The first 4 rows are patterns. Each new row is the sum of 2 different patterns, raised or lowered, with some noise. Before adding, each is slid sideways (what falls off one end comes back at the other) and multiplied by a number that may be negative. Names go in the order of the patterns.
(in the rows, 128 means zero)
Some rows, each with the names of its patterns after it:
[119 149 103 124  98 106 117 128 125 137 125 151 108 117 129 153 153 147
 146 127 157 125 147 117 156 158 121 102 118 134 102 155 130]
B
[101 144 101 129 115 121 141 126 129 115 146 140 161 132 149 121 147 115
 120 120 131  99 100 120 124 153 149  96 144 120 129 125 141]
S
[101 107 129 148 104 123 153 117 132 143  98 142 155 113 113 109 159 124
 119 133 118 143 155 151 145 135  98  96  96 127 118 141 140]
A
[120 109 104 159 122  98 104 104 104 157 129 145 116 153  98 117 103 124
 120 117 144 157 111 133 159  97 103  98 130 137 148 150 117]
R

New rows. What belongs after each?
[ 90 108  74 116 109  99 116 113 105  60  47  95  75  67 100 122 108 105
  64  50  82 129 111 109 140  42  99 133 102 141 121  93 115]
B R
[ 73 140  62 136 103  97 109 104  83  98  80 103 111  87 112  97 137  64
  80  71 122 106 127 101 113 138 107 117 118 156 138  98  53]
B S
[ 71  90 150 108 112  82 122  82  77 115  99 130 144  98 121 133  94  91
  91  77  92 101 122  57 106 112 139  84 102 133  80  82 130]
A R
[130 140 162 170 176 145 158 115 133 122 152 129 148 154 186 122 138 186
 148 143 126 174 142 171 177 132 167 143 157 196 157 131 137]
B R
[ 97 121  89 135 145 119  99 103  86  64 100 106  91 130  96  82  68  91
 113  88 100 131  95 125 103  75 116 144 111 108 104 129 121]
B A
[125  86  80  63 109  80 109 100 112  90 143  74 115 102 133 129 107 118
 102 137  87 109  67 125 111 101  66 105 113  88 122 127 119]
B S
[151 134 154 147 162 151 161 122 164 182 184 176 195 118 148 144 185 155
 197 180 179 181 162 181 135 154 194 147 111 175 183 162 176]
B R
[ 92 105 146 117 106 142 127 133 113 112 128 130 155 132 147 137  91 150
 165 145 132 161 105 106 119 133  93 171 124 127 138 143 147]
A R
[ 77 124 131  82  93  87 139  85  86  83  93  99 130 108 126 115  83  74
 100 123 100 118  93  65 109  93 126  83 102 114 115  95 136]
S A
[171 152 119 155 175 112 113 129 171 171 162 127 157 153 172 166 176 132
 141 100 127 137 136 174 158 131 122 169 177 163 151 190 136]
S A
[128  94 116 117 140 129 147 143 142 145 130 128 122 132 137 104  97  86
 101  89 138 138 124 111 107 107  92  95 115  97 126 104 115]
B S
[134 159 118 129 132 113 123 172 144 117 189  97 109 159 130 178 115 170
 166 142 147 127 105 120 100 149 175 165 142 115 128 108 128]
B A
[127  89 138 132 126 143 185 140 143 165  77  87 131 117 146 150 155 107
 148  98 133 160 136 108  93 108 106 172 116 135  88 151  82]
S R
[152 136 131 188 123 129 114 175 180 173 172 111 118 158 107 184 137 120
 109 147 108 200 146 175 141 155 119 133 133 125 127 103 158]
S R
[ 61  75 143  70  62  95  65  78 136  72 124 109 107  55  70  99  89  81
  91 102 137 104 122 141  73  47  40  71 103 106 130  98  67]
A R
[117  50  93  79 120  94 120 120  60  56 116 117  52 121 145 115 101 109
  53  97 136  91 103 101 104 101 116 126 111 135 104 122 103]
A R
[105 107 114 124 123 132 109 114  89 131 100 159 123 129  81 104  80  85
 103  85  85  65 113  78 105 137 103 134  95 135  82 121  93]
B S
[157 107 101 129  93  88  64  88 100 135 129  98 124 131  96 102 125 117
 151 111 132 105 136 121 132 103 131 157 115 113 108 137  85]
B S
[113 150 127 135 101 148  88 119  82 130 130  96  96 119 103  90 152  91
  86 108  87 111  95 103  94 104  94 101 124 125  73  84  95]
B R
[108  71  58  87 133 116 113 142  51 106 135 107 144 125  99 119  96 111
  81 122 114 103 122 117 110  67  55 100  82  74 107 126 111]
B R
[102  97  90  87  98 101 130  95  83  79  66  81  96  81  82  67  78  67
  49 108 104 116  97 128  68 119 129  84 122  76 105 145  92]
B S
[165 139 103 157 189 150 144 138 171 163 130 162 122 180 194 158 134 139
 118  87 134 142 124 173 130 111  94 123 151 118 135 174 129]
B A
[176 124 173 131 174 162 167 116 152 121 144 147 130 171 141 168 126 150
 172 204 169 169 171 154 146 158 135 178 137 155 167 162 177]
B S
[176 175 153 138 139 180 148 129 133 172 183 153 135 168 135 182 142 145
 145 182 148 132 148 157 163 163 144 122 152 153 180 184 201]
S A
[183 138 158  94 122 121 154 124 175 151 186 128 142 156 159 148 176 160
 122 195 161 184 132 167 161 121 128 143 165 136 150 151 159]
B R
[ 57  74 123 125 133  64 136  68  94  78 110  73 105  91 126  76 101 140
  73  82  64 118 119 146 122 109  89 102  71 121  90  77  57]
S R
[152 125 142 129 131 164 121 109 101 104 117 139 126 155 104 120 134 134
 110 122 157 105 123 116 100 124 154 101 124 117 158 122 139]
S A
[177 165 127 185 167 178 188 166 129 190 159 168 127 166 141 130 161 144
 160 159 115 167 179 189 184 173 144 163 125 182 165 153 155]
S A
[141 139 178 145 149 149 125 114 105 141 123 183 168 127 159 139 149 129
 135 127 154  97 162 146 155 152 135 131 115 165 157 184 159]
S R
[180 154 135 166 167 121 167 134 147 194 127 101 153 163 147 133 151 147
 152 138 128 101 109 121 138 172 180 173 161 142 125 136 187]
B A
[157 152 148 202 168 182 165 153 165 151 201 192 164 142 180 157 140 151
 169 152 183 130 119 157 159 175 114 164 154 162 148 126 141]
B A
[106 149 129 143 160 142 158 105 116 142 169 129 154 170 162 137 154 128
 184 195 157 154 135 200 146 161 146 167 190 167 149 157 164]
B A
[ 76 112  67 131  93  76  68 103  67 145 100 125  96 107  77  89  91  81
  82  62 109 104  91  85 135  82  87  74 127 130 121 120  68]
S R
[115  78 124 104  65 105  91  94 103  74  47 103  89 115  57 109 109  96
 100 107  98  84  85  68 101 147 106 104 102  87  75 137  98]
S A
[201 147 161 183 175 141 162 159 146 201 133 125 152 171 164 137 153 178
 163 176 144 154 157 149 157 171 177 215 151 178 147 151 177]
S A
[119 149 118 156 110 150 137 153 118 122 138 122 133 161 111 125 150 151
 153 141 111 131 100 142 132 140 161 113 139 147 162 158 173]
S R
[189 168 150 151 110 140 179 145 156 158 143 151 170 175 164 181 143 164
 146 165 106 154 137 171 146 165 166 117 107 165 159 105 173]
A R
[143  83  81  67 113 103  96 116 107  93 128 141 131 122  86  51  69  86
  96  95 128  81  97 103 122  85  84 103  99  98  92  93 128]
A R
[134  78 118 162  97 114 103 146 107 129 112 129 131 149 143 124 127  93
 101  82 110  90 128 114 102  90 128 141 105 114 159 130 126]
S A
[122 113 122 121 153 156 144 143 124 146 104  98 130 122  80 121 134 141
 142 134  85 121 125 130 133 149  82 140 124 140 131 134 114]
S R
[153 174 181 183 162 157 161 136 136 149 161 139 172 153 156 138 134 138
 119 161 146 173 150 111 162 192 174 165 185 116 150 145 145]
B R
[147  80 126 136 149 130 100 129 104  81 137  99  66 129 126 137 132 128
 115  93 133 114 125 154  97 118 130 154 141 120  92 111  87]
A R
[ 81 159  80  76 100  81 108  91 100  85  98  87  94 127 123  60  74  87
 109 153 124 137  94 154  76 114  72 129 128  89  91 118  97]
B R
[182 147 161 127 125 168 124 140 139 124 138 170 122 147 120 138 132 126
 120 139 139 129 108  87 141 135 151 115 167 126 143 139 153]
B S
[ 93 137 122  80 110  93 115 128 106 145 136 153  97 137  86 121 126 103
 157 152 134 146 158 102 108  96 130 116 156 151 117 103  92]
B R
[117 106 139 133  99  75  77 152  92 107 109 100 105 148 112 140 111  94
  89  75 107  97 127 101  79  65 105 104  95  89 135 104 114]
S A
[169 155 139 126 145 139 117 141 143 124 162 113 150 129 133 135 161 160
 155 143 144 117 156 135 166 159 159 147 160 153 159 158 144]
B S
[112 157 115 138 134 197 168 170 173 137 161 142 109 185 149 145 196 181
 177 152 137 135 114 175 167 166 155 104 143 165 173 152 174]
B R
[ 84  81  86  90 104 114  65  72  72 107  64  98  99  99 104 111  74 127
 136  92  90  66 101 118  78 104  89 107 103 131  95 121  76]
S A
[120 102 150 133  99 122  79  92 117  92  81  94  92 100 136 132 113  97
 134 107 122 107 123 108 124 124 152  91 138 161  82  76  81]
B R
[158 149 150 156 148 158 154 126 129 130 124 186 164  95 185 157 170 143
 154 107 148 130 153 148 158 140 151 170 154 182 176 160 150]
S R
[122  78 127 103 122 113 122  72  73 114 143 160 145 176  97 131 119  92
 171 146 150 126 156 128 103 123 124  85 169 120  96 112 111]
B A
[145 126  99 163 146 199 185 125 160 140 138 145 136 138 169 119 123 110
 120 141 145 120 135 144 168 150 120 173 164 174 128 162 111]
B S
[150 156 112 167 174 126 150 171 177 142 164 143 135 165 134 100 177 170
 162  97 129 138 125 156 108 124 109 140 115 146 183 198 155]
B A
[100  96  81  93 103 107  97  86 122  88 115 123 106 138 119 122 105 141
  88 134  81 133 124  97  95  98 114  77 142 118 121 127 102]
B S
[174 150 154 120 123 131 108 107 128 131  94 169 136 139 136 143 122 109
 159 121 148 159  91 156 163 174 168 162 108 132 113 145  96]
B R
[142 156 126 139 138 158 144 186 170 186 141 150 132 141 149 146 140 129
 184 166 107 167 140 137 171 143 107 171 140 164 116 146 164]
S A
[122 102  95  96  87 134 114 117  99 131 112 108 136 112 102 117  86 109
 112 126 125  88 105 134  95 135 100  97  96  88 105 131 143]
S A
[ 83 104  97 117 110  76 102  61  94  73 137  90 116 115  95 109  90  47
 121 109  54 117 107 144  90  82  80  67 115 120 128 129  70]
A R
[172 141 134 152 147 177 157 145 176 148 140 136 152 123 168 117 159 134
 158 148 135 162 162 177 161 199 141 169 157 158 162 151 169]
B S
[137  93 113 115 118  91 139 147 139 119 106 121 115 151 128 148 133 113
 117 136 132 139 116  82 115 107 147 118 119 139 132 126 125]
S R
